The rows come from 6 hidden closed curves, with some noise, and rows from the same curve form a group. Each curve winds through 8 dimensions. The rows are also pushed far along 6 directions, which tell nothing about the answers.
In the rows, zero is written as 128.
Some rows, each with its group after it:
[137 180  73 150 112 129 159 109 136 149 126  74  93 173 143 150  98 136
 132 134 149 142 112 138 159] => J
[155  92 136 150 125 121  75  88 139 133 142 137 148 175 136  99 126 119
 154  70 144 179 179 124  97] => H
[128 152 132  98 106 150 150 152  83 116 173 171  80 131 121 156 176 161
 109 182  75  94 122 135 158] => N
[163 110 138 137 221 108 125 131 128 113 170 136 147 107 139 159 142 114
 112 138 128 175 225 104 123] => D
[122 139 166 108 149 111 150 127 137 129  61 102 191  88 132  96 148 100
  76 149 100  91  84 101 128] => V
[113 128 141  97  99 100 169 154 156 166  85 158 124 165 133  77 154 140
 125 112  76 115 109 109 113] => V
[122 137 157 108 165 113 140 152 138 126 105 117 158  77 115 118 121  97
  90 160 123 123  98  98 115] => D
[ 88 142 165 119  89 122 120 175 157 134  43 128 173 187 135  63  98 123
 185  64 106 159 105 110  88] => V
[154 155  71 155 157 108 128 127 148 149 133  78 104 180 153 104  87 122
 141 109 159 174 138 108 148] => V
[123 143 152 120 191 126 113 133 111  95 161 133 121  55  96 191 141 103
  77 201 137 116 156 147 144] => V
[129 123 131 141 180 126 130 139 111 104 110  76 149 112 125 146  89 116
 128 128 135 185 152 117 123] => H
[115 132 152 110  80 101  89 105 152 142 131 166 127 142 116 103 160 130
 107  98 125  92 112 131 113] => V
[118 108 126 124 171  89 130  82 144 130  91 133 174 102 143  96 154 125
  97 106 126 138 149 105 118] => J
[128 118 101 132  44 130 116 136 150 162 116 129 101 200 127  81  85 141
 197  65 159 138  93 131  95] => V
[106 116 208 144 103 169  60 126 153  96 108 157 203  80 107 138 113  81
 150 106 154 115  95 145  85] => D
[134  80 107 145 115 125  78  95 135 139 152 111 128 120 140 144 122 149
 154  67 153 122 146 137 119] => N
[108 156 164 116 145  83  92 160 158 115  29 108 184 171 113  69  75  95
 177  93 143 184 141 108  77] => G
[126 110 138 139 101 141 113 143 150 138  89 103 146 173 136  95  86 122
 175  84 121 132 122 127  94] => H
[170 111 154 145 187 102 123  50 138 132 172 131 186  55 135 167 182 113
  64 134 128 143 168 109 149] => N
[165 145  96 116 200  96 153 128 117 120 131  95 114 119 127 147  94 120
 117 174 137 159 167  93 116] => G
[127  95 176 151 147 136  79  88 146 130 120 110 185  78 123 150 145  96
 104 107 131 133 129 144 126] => D
[118 128  85 170 210 142 145  84 136 110 102  81 161  65 143 151  85  98
 123 161 188 172 131 134 131] => J
[143 120 170 111 109 130  62 163  97  81 187 159  96 170 105 161 134 129
 121  99 132 123 199 135  89] => G
[136 140  96 142 184 143 175 147 122 130  92  71 115 123 147 168 102 123
 130 177 107 149 132 133 157] => H
[158 135 103 137 130 145 113  85 121 140 176 135  91 122 138 168 166 133
  97 165 119  97 122 146 171] => D
[125 149 164 136 127 152 101 164 110  75 139 155 122 139 108 179 124 114
 142 138 145 137 164 158 121] => G
[146 116 127 122 173  83 103 103 127 120 186 140 124  95 119 161 140 139
 101 112 140 158 184 106 120] => H
[126 133 128 153 151  98 149 107 181 164  36 108 203 144 150  34 116  91
 142  93 140 183  78  96 132] => G
[167 110 101 146 183 104 160  76 116 121 155 116 131  86 126 159 140 124
  87 137 155 173 148 113 150] => D
[121 152 109 150 121 164 114 124 125 121 155 150  99 135 129 166 131 124
 151 158 149 136 132 164 149] => D
[152 104 188 120 143 124  98 128 115  96 129 145 174 101 117 164 164 115
 111 122 114 111 168 131 117] => N
[138 149  84 165 183 148 158  80 121 132 118  62 152  63 146 161 123 104
  93 188 169 130 102 142 184] => H
[130 131 190  86 157  64 105 178 137 115 121 146 146 130  92 100 121 120
 111 116  97 138 164  97 101] => G
[134 127  95 137  83 171 147 120 124 152 147 127  99 148 155 115 139 140
 126 126 118  95  77 124 141] => G
[118  97 101 170 159 129 125  99 140 146  74  81 171  92 136 105 107 113
 164 114 173 165  99 152 161] => V
[159 143 121 131 208  73 164 141 151 145  80 109 153 149 138  92 130 104
 116 141 122 201 166  92 141] => D
[121 110 115 153 164 129 118 108 147 142 131  97 141 121 137 113  97 109
 131 111 148 178 146 125 116] => V
[129 142 115 137  96 123 110 135 144 139 161 170 100 191 130 101 124 138
 168  89 149 168 152 129 116] => J
[122 109 128 172 142 160  90 104 141 102 144  95 155  95 127 186  72 113
 166  96 187 146 155 155 102] => N
[161 172  74 155 131 139 109 107 114 116 147  66  85 181 134 174  73 129
 149 138 170 151 150 142 139] => V
[128 176 141 145 106 148 101 127 135 121 129 107 132 162 118 148  92 108
 157 133 150 153 129 147 127] => N
[141 132 134 108 100 129 144 150 124 139 150 158 107 155 141 129 156 157
 131 121  77  97 121 110 136] => G
[141 132  70 143 110 141 112 122 133 136 178 149  66 195 151 120 111 148
 161 110 153 126 163 131 119] => J
[136 154  61 156 115 180 126 135 127 147 185 116  58 173 152 152  96 135
 169 154 152 135 135 147 144] => D
[141 121 133 127 160  92 175 111 130 138  71  98 185 103 144  92 161 127
  88 122 108 122 109 101 163] => H
[ 98 116 162 137 145 139 123  81 144 132  71 111 224  24 129 128 155 102
 111 152 143  87  84 145 137] => H
[140  99  63 166 150 129 182  58 137 159 114 112 139 101 153  98 131 137
 126 125 147 168  80 121 168] => H
[ 67  98 195 114  59 162  46 142 131 116 151 179 138 105 101 121 141 123
 137  98 123  73 113 167  87] => V
[131 141 142 100  99 120 127 154 122 121 119 144 108 171 124  94 136 127
 106 128 106 101 117 112 107] => J
[ 97 122 123 146  81 153 111 119 146 153  83  77 156 143 144  97  89 128
 172  87 131 117  79 140 121] => N
[ 82 142 154 127 187 111 159 149 132 109  42  80 183  97 119 104  85 107
 122 151 108 163 126 126 122] => N
[178  64  75 128 108  85 110  83 139 170 154 151  83 177 147 100 161 167
 140  64 124 124 152 114 127] => J
[127 122 109 127 114 160 158 170 127 135  89 114 106 137 131 126 100 122
 163 157 125 104  84 141 132] => J
[152 157  83 116 121 131 152 121 114 137 150 128  79 140 137 129 132 139
 108 175 125  90  97 116 152] => D
[134 143  92 126 102 146 108 146 107 109 233 159  30 166 120 167 114 163
 127 135 136  98 163 145 134] => N
[110 132 120 154 121 137 114 108 145 145  87 107 156 139 146  96 132 115
 134 102 138 155  88 135 148] => G
[148 167 141  77 151  84 198 185 125 136  99 171 108 156 129  95 185 130
  82 177  63 118 119  85 150] => G
[105 134 120 151  91 192 143  96 146 168  85 113 146  89 150 124 156 109
 120 172 109  71  12 158 172] => D
[167  88 103 153 199 111 143 125 135 131  92  90 148 127 138 115  99 107
 149 129 151 177 161 119 130] => J
[182 124  56 144 155  94 182 102 129 167 114 103  96 193 159  85 133 143
 135 120 126 185 138 101 167] => N
[ 92 120 115 122  75 134  73  95 133 142 166 161 106 121 133 122 157 158
 131  98 135  68 117 153 126] => D
[140  97  99 140  84  95 106  90 168 174 114 148 110 206 143  61 120 150
 174  52 123 149 127 124 112] => H
[138 152 126 108 173  94 120 158 115 104 132 100 114 127 106 147  84 121
 124 146 143 162 161 102 107] => D
[126 112 104 141 160 125 139  75 132 140 131 106 144  57 145 171 156 142
 102 148 123  91 118 141 164] => G
[153 116 171 128 125 147  81 131  89  64 189 173 123 129  99 187 128 128
 141 122 144 150 189 141  97] => D
[157 155  61 146 119 123 139 137 141 156 137 105  56 196 130 112  88 126
 158 140 165 162 115 136 151] => J
[ 74 107 197 107 133 151  93 121 105 100 109 153 179  22 100 148 180 112
  81 174 105  65  93 163 133] => V
[ 94 131 162 124  50 135  88  96 155 130 135 176 145 120 122 123 162 135
 114  78 135  66  89 147 111] => J
[156 127 156  79 139  81 143 177 119 128 143 160 120 166 120 117 142 148
 133 112  84 150 185  73  88] => H
[ 93 130 141 100  59 182 129 143 109 127 139 168 103 105 138 145 184 143
  97 150  95  27  66 142 127] => G
[187 138 102 132 224  57 179 102 123 130 138  96 147 105 144 138 161 126
  60 138 135 172 181  80 172] => H
[165 114 129 117 137  95 150 106 133 138 123 133 162 112 138 110 150 131
 107 100 130 130 116  79 119] => V
[165 126  77 155 138  93 118  79 142 143 136 131 109 189 149 117 132 142
 150  82 158 183 171 124 137] => G
[123 164 103  84 129  93 173 166 115 149  74 101  80 170 126 110 132 146
 108 173  74 105 105 117 149] => N
[117 118 136 148 169 129  52 100 106  79 156 101 138 102 111 212  97 134
 154 115 166 159 217 165 109] => J
[ 96 149 185 115 121 147  58 149 105  77 136 137 146  93 100 170 130 115
 115 146 131  89 130 152 116] => V
[160 158  47 132 177 112 197 143 125 158 125 101  74 175 161 137 118 152
 148 169 114 170 156 108 165] => D
[165  87 129 131 172  91 161  93 139 136 127 154 163 113 139  92 157 128
 107 101 117 178 152  88 125] => H
[159  85 156  97 104  75 106 125 144 142 112 183 136 161 126  77 186 129
 105  70 114 111 139  99  99] => N
[ 92  88 103 171 135 141  76  78 131 117 121 108 151 103 134 135  97 139
 176  77 175 166 139 166 126] => N
[151 153  43 131 134 104 161 102  99 139 159  99  57 156 130 144 107 175
 145 150 142 162 128 127 170] => H
[143 147 171  88 144  88 116 232 115 104 120 145  95 187  87 103 100 111
 144 140 117 162 174 113  99] => V
[ 89 152  74 162 102 198 122 125 125 130 130 109  99 144 151 134  88 129
 179 154 161 110 100 171 140] => J
[138  99 118 155 139 137 105  76 130 116 137  96 160  85 135 169 113 132
 133 101 159 114 140 141 126] => D
[ 78 155 188 112 111 144  83 178 122  81 125 154 142  98  87 152 100 107
 143 139 149 123 118 147  95] => H
[114 146 137 101  87 108 109 147 142 133 152 176  91 151 114 130 148 145
 125 113 118  98 124 129 115] => N
[193  99 108 149 207  93 141  82 123 129 118  75 156 114 146 158 138 119
 104 125 136 166 190 111 148] => N
[129 152 107 142 135 149 172 154 126 124 112 122 124 154 135 122  95 117
 164 142 143 180 124 121 125] => J
[149 116 149  95 153  95 129 149 134 143 151 162 101 149 138 136 186 142
  79 129  58 108 175 102 129] => H
[140 168  77 137  92 160 145 182 119 132 136 110  53 194 134 155  87 144
 183 150 143 117 110 149 152] => N
[ 83 172 143 117  61 190 104 214 129 124 123 150  89 193 123 107  89 118
 190 146 121 102  98 152 100] => D
[150 108 145 139  86 109 109  79 165 163 137 158 165 153 149  92 176 136
 127  58 119 113 128 115 132] => N
[139  96 134 126  82 136 111 117 131 138 168 172 102 144 133 139 173 153
 127 103 107  73 144 149 133] => V
[111 148 154 127 151 164 140 136 105 101  85 122 167  84 133 162 150 117
 120 184  98 104  99 144 154] => G
[ 98  96 121 162 122 172 104  50 124 118 167 156 155  47 143 188 164 145
 131 118 147 120 121 166 142] => V
[130 154  51 162 104 116 119 106 162 169 126  77  81 192 145 114  66 146
 188  92 167 159 110 140 147] => G
[ 92 147 183 134 102 176  67 133 115  84 121 156 162  99 101 132 116  96
 144 156 144 113  92 165 117] => G
[126 113  86 157  53 176 140  97 143 158 138 151 115 171 154 100 120 147
 193  85 148 134  83 139 120] => H
[189  97  79 116 167  64 127 122 126 145 142 102  74 177 132 139 117 156
 135 101 123 160 191 101 125] => J
[155 150 140 117  95 126  93 140 112 110 155 169  99 200 123 126 143 138
 144 124 112 117 158 129 124] => G
[128  98 138 142 117 118 155 112 164 151  74 134 190 135 145  59 123 110
 142  66 139 168  97  97 100] => J
[159 126 125 135 174  83 172  83 146 149 109  84 175 105 147 124 143 122
  74 107 122 155 143  90 144] => J

New rows. What belongs after each?
[127 169 123 123 161 118 111 172 126 115 128  96 103 152 112 132  72 105
 138 155 150 164 147 121 112] => D
[ 94  79 163 126  96 148  68 125 125 116 131 154 155  76 120 140 158 140
 139  93 133  74 110 157 118] => N
[156 101  73 161 175  74 136  89 165 178 101  89 134 150 146  74 122 123
 136  91 160 189 143 116 160] => V
[122 152 112 161 151 140 131 122 140 117 114  95 144 107 123 146  78 100
 150 139 184 163 115 140 134] => H
[136  95 119 156 174  95 138  73 156 149  87 110 176 123 146 105 138 120
 129  94 132 187 160 127 135] => V
[139 124 136 144 125 145 110 144 122 102 117 102 148 128 111 142  68 106
 173 111 178 167 130 130  95] => V
[116 125 111 148 161 131 168 103 156 158 143 132 158  73 154 124 154 126
 110 138 133 133 118 117 156] => J
[126 175 132  90 132 164 185 206  99 126  91 125  93 145 116 123 107 109
 140 234  82 118  92 119 124] => H
[139  95 142 131 112 122  82  94 143 138 145 140 160 133 128 116 113 126
 171  82 150 149 165 118  78] => H
[103 124 130 138 181 166 133 117 111 104 112  77 158  33 125 174 103 101
  99 187 144 106 109 143 132] => J
[ 82 145 114 139 119 178 161 157 134 130  95 106 129  85 130 106  94 105
 127 175 144  97  37 142 142] => N
[112  91 179 121 112 125 112 135 141 128  86 128 196 112 123  84 114 125
 156  85 105 122 111 113  99] => G
[151 144  81 143  98 105 118 113 142 149 116 104  81 242 137  76  87 131
 153  86 147 169 143 127 118] => N
[ 96 139 140 108  91 124  88 146 134 125 137 169 115 175 135  96 136 145
 145  98 113 100 152 131  97] => J
[ 85 138 122 109  63 153 130 129 120 145 100 129 128 112 117  91 112 140
 157 145 124  86  41 139 122] => H
[112  98 159 124 124 104  83 110 136 110 109 145 181 111 118 119 120 135
 158  64 144 145 151 118  83] => D
[153  90 113 131 119 121 140  93 125 143 165 145 133 130 149 122 153 155
 130  83 120 140 147 102 120] => H
[125 152 160 110  56 119 122 167 143 126  97 138 126 209 119  97 102 132
 155  67 119 129 115 113  84] => J
[130  88 148 114  83 110 118 106 166 159 144 171 148 120 148  90 184 138
  91  62 112  52 110 105 107] => G
[122 151 171 106 164  89 126 134 128 105  71 120 181  91 104 129 131 103
 101 145 126 145 123 108 115] => V
[123 149 116 137 166 129 155 119 124 130 109  93 145  89 136 125 140 107
  80 163 138 131  93 122 167] => H
[134 131 143 118 140  85  79 124 140 129 144 133 133 145 127 110 145 131
 105  90 124 130 159 106 124] => V
[123 136  85 145 114 108 161 100 171 178  99 114 138 133 151  75 124 126
 127 103 150 134  69 109 145] => H
[115 166 122 141 105 141  95 106 126 112 183 138  98 124 118 191 133 137
 120 136 156 112 145 163 144] => J
[136 122 131 119 112 100 105 139 140 138 150 133 107 160 119 119 108 150
 155  91 118 130 150 123 119] => G
[166 128 122 121 110 131 145 109 147 156 127 155 128 138 144 112 162 127
 119 135 101 105  84 102 139] => D
[111 100 126 117  92 138 166 116 145 159 114 165 150  95 141  78 152 137
 129 115 112  99  61 105 115] => G
[156  99  81 147 156 116 157 101 137 164 142 112 113 108 138 108 134 123
 118 135 154 146 115 121 157] => V
[152 131 119 126  86 113  82 109 130 141 186 178  91 200 141 131 174 156
 137  77 125 133 181 130 124] => H
[146 118 104 132 184 132 138 125 100 108 136  85 107  82 118 212 109 137
 127 177 135 133 158 148 148] => J
[ 95 111 148 145 117 182 155 117 113 104  98 147 175  60 120 115 129 110
 129 154 137 124  52 143 135] => H
[107 182 102 114  95 146 168 148 120 123  96 124  86 146 125 142 113 131
 122 170 125  94  70 139 139] => J
[133 127 172  75 150  82 126 183 101 107 124 135 119 131  91 117 117 142
 124 153  78 131 164 104 106] => G
[137 117 109 129 123 124 149 136 124 142 167 140  94 157 143 129 154 148
 111 112 117 121 167 129 139] => D
[111 101 150 152 112 160  66 104 121  92 148 121 156 100 123 184 110 135
 161  91 157 106 163 169 104] => D
[120  93 115 106  72  94 123 104 142 174 108 140 127 164 137  53 142 169
 155  68  94 111 104 111 115] => G
[119 153 162 113 154 144 113 167 104  77 138 120 117 109  93 166  83  94
 109 177 141 138 150 133  92] => N
[ 97 120 100 149 127 169 142 107 118 136  72  81 143  81 142 142 126 127
 135 165 133  90  60 169 170] => N
[121 122 177 132 124 145  72 169 103  75 133 124 132 150  98 144  96 103
 138 108 154 152 174 150  91] => G
[123 156  70 136 109 173 170 153 122 138 153 137  73 152 153 153 115 154
 167 163 132 105 115 140 145] => D
[134 151  71 121 175 110 180 116 131 139 121 117  98 122 148 124 129 129
  96 169 132 131 122 104 141] => J
[156 146 112 126 185 139 167 110  98 105 183 164 101  70 131 202 186 131
  70 207 119 118 145 130 175] => G
[159 136 110 127 188 109 193 137 126 137 140 127 132 127 147 134 143 132
 114 150 112 174 172  94 144] => J
[138 116 167 124 154 106 148 136 151 128  88 130 193 100 130 104 138 106
 114 116 121 124 131 101 113] => H
[173 125 129 113 159 131 159 138  98 112 152 146 111 104 124 179 165 126
 102 176 120 129 144 115 142] => N
[ 91 135 102 140  71 177 190 129 156 173  64 118 129 129 154  98 131 128
 147 148 110  75  29 153 155] => V
[108 185 139 107  69 136  99 187 130 122 114 123  89 196 115 114  98 128
 147 130 117  87 102 135 116] => V
[157 133  72 155 179 158 155 113 114 124 149 104  82 129 131 175  87 120
 150 194 144 178 147 145 147] => H
[129 120  90 162 121 174 138  96 135 130 166 118 107  92 152 185 140 131
 111 130 161  88 110 155 151] => G
[128  93 120 137 121 112 138 127 159 180  73 118 156 144 147  55 147 125
 150 102 110 125  98 127 148] => J
[ 98 105 177 142  73 158  66 102 132 101 159 153 146  81 104 169 138 120
 115  91 157  87 111 172 109] => D
[149  88 127 146 161 112 116  71 134 122 139 103 169  71 139 162 136 132
 106 100 144 114 153 121 128] => D
[138 131 114 119 101 160 154 142  96 120 178 158  77 140 129 158 155 148
 116 156 110 105 130 138 144] => D
[111 125 100  99  95  96 190 155 147 183  65 127 117 167 142  45 132 156
 147 108  83 133  66  94 131] => G
[122 143 106 118  98 135 180 106 142 159 102 132 137  95 150 127 163 145
 109 139 111  69  51 113 151] => V
[132  70 122 152 148 110 122  48 143 138 114 117 183 106 147 103 132 132
 124  66 135 171 150 115 107] => N
[127  97 100 132 116 111 116  55 113 135 165 140 129  84 125 122 152 160
 112 108 143 122 108 127 147] => H
[101  83 151 177 105 150  44  55 137 110 148 134 172  93 116 159 127 118
 150  60 183 164 146 177 115] => D
[ 71 118 166 111  91 157 122 137 126 109  89 165 177  69 122 126 143 136
 148 127 118  79  76 140 106] => D
[ 95 153 168 147 104 163  78 141 135 100  70 122 176 143 112  91  83  86
 175 130 152 148  85 153 112] => G
[135 126 142 122 190  95 147 131 115 119 106 103 142 101 114 144 134 113
  92 150 118 182 155 119 139] => D
[113 116 154 125  71 129 138  87 149 152 128 146 166 104 142 112 179 138
  91  84 109  77  83 119 130] => J
[127  87 150 148 122 106  75 102 158 127  99 120 177 152 142 106 137 113
 130  29 155 147 168 127  91] => G
[ 91 142 162 114  69 169  98 180 115 103 116 160  97 173 120 152 133 142
 158 120  89  91 117 166 122] => H
[163 106 129 135 158  94  86 114 122 107 164 125 114 157 132 167 145 132
 106  75 149 151 224 124 111] => G
[111 144 150 153 147 167 129 159 121  86  92 110 154 111 119 169 101  95
 142 149 157 143 127 162 132] => G
[130 114  98 135 138 120 163 100 146 158 120 118 122 121 140 130 126 137
 132 125 127 147 125 124 129] => V
[180  95 133 151 120 110  83  79 139 127 143 150 152 179 138 110 132 128
 159  59 146 177 169 113 106] => D
[111 189 145 116  91 142  87 162 109  86 113 122 101 171  89 159  77 112
 163 153 158 145 126 156 102] => V
[171 123 130  78 151  88 196 155 130 160 140 175 109 148 139  98 180 144
  97 157  62 125 146  66 119] => H
[127 102 155  92  86 100 114 114 137 157 127 163 153 127 126  69 162 146
 127  96 102  96 112  98  96] => H
[129 156 161  83 148  86 105 199 112 101 108 111 117 164  85 120  65 122
 161 142 122 170 174 101  75] => H
[153 139  82 145 172 115 184 121 142 148 104  79 114 144 143 147  94 125
 138 145 135 170 148 120 138] => V
[140 125 116 106 135 137 143 138  98 141 210 156  66  76 114 192 177 157
  95 190 101  92 128 138 171] => J
[131  67 185 127 115 121 124  99 137 120 117 184 209  92 130  74 174 121
 117  66 117 134 119 101  99] => H
[101 133 138 112  63 150 137 174 147 145 105 136 118 146 132 110 117 136
 151 109 112  66  72 129 107] => N
[175 129 108 114 158  90 137  70 123 141 191 139  98 103 131 159 178 137
  48 158 122 102 155 106 146] => V
[178 149  71 157 143 159 155  94 125 141 146 105  97 137 148 166 112 125
 144 175 142 145  98 127 161] => D
[141 149  58 151 109 150 135 150 124 147 157 105  46 182 126 132  79 132
 173 152 171 152 114 154 154] => V
[109 152 165 140 127 167 101 191 121  84 106 118 153 127 106 128  72  88
 166 139 164 148 109 139 106] => V
[ 94 144 117 159 164 168  85 121 115 100 122  77 141  86 118 164  69  99
 153 164 180 150 131 165 126] => D
[159 123 133 123 178 137 179 145  95  99 136 119 140  94 122 144 122 116
 108 176 119 152 136 103 135] => H
[134  89  94 185 150 140 113  79 170 159  81  58 167 143 161 115  76 111
 175  72 156 173 135 138 120] => H
[143 150 142 111 152 133 121 110  83  79 172 157 128  67 107 198 161 128
  90 184 139 124 132 123 138] => V
[162 102 108 144 167  74  87 135 128 126 118  91 126 175 114 117  84 130
 185  74 170 216 199 125 119] => V
[132 168 143 101 111 113 112 163 105 101 184 164  82 151 110 156 160 145
  93 136 122 111 150 124 141] => H
[110 133 100 145 104 136  96  86 130 145 116 101 121 130 138 125 128 137
 135 119 144 110  94 155 154] => V
[160 116 127 127 153  66  80 117 153 139 170 146 103 171 118 114 137 128
 113  86 143 158 204 120 121] => V
[109 139 161 110 105 159 154 134 115 113 128 175 150  99 140 137 181 133
  96 151  82  80  93 118 133] => V
[111 133  87 146  50 197  94 108 114 129 165 130  77 157 149 166 124 152
 156 112 152  78  99 165 124] => G
[119 178  62 116 153 122 173 151 119 159 131  96  59 140 142 120 126 142
 101 196 107 124  88 119 182] => V
[ 84 115 164 129 144 135  74 106 121  90 130 135 173  45 106 155 123 118
 120 126 162 108 132 150 107] => D
[ 82 108 191 114 124 171 113 140  96  85 143 159 171  29 109 176 154 124
 110 152 113  94 108 141 111] => H
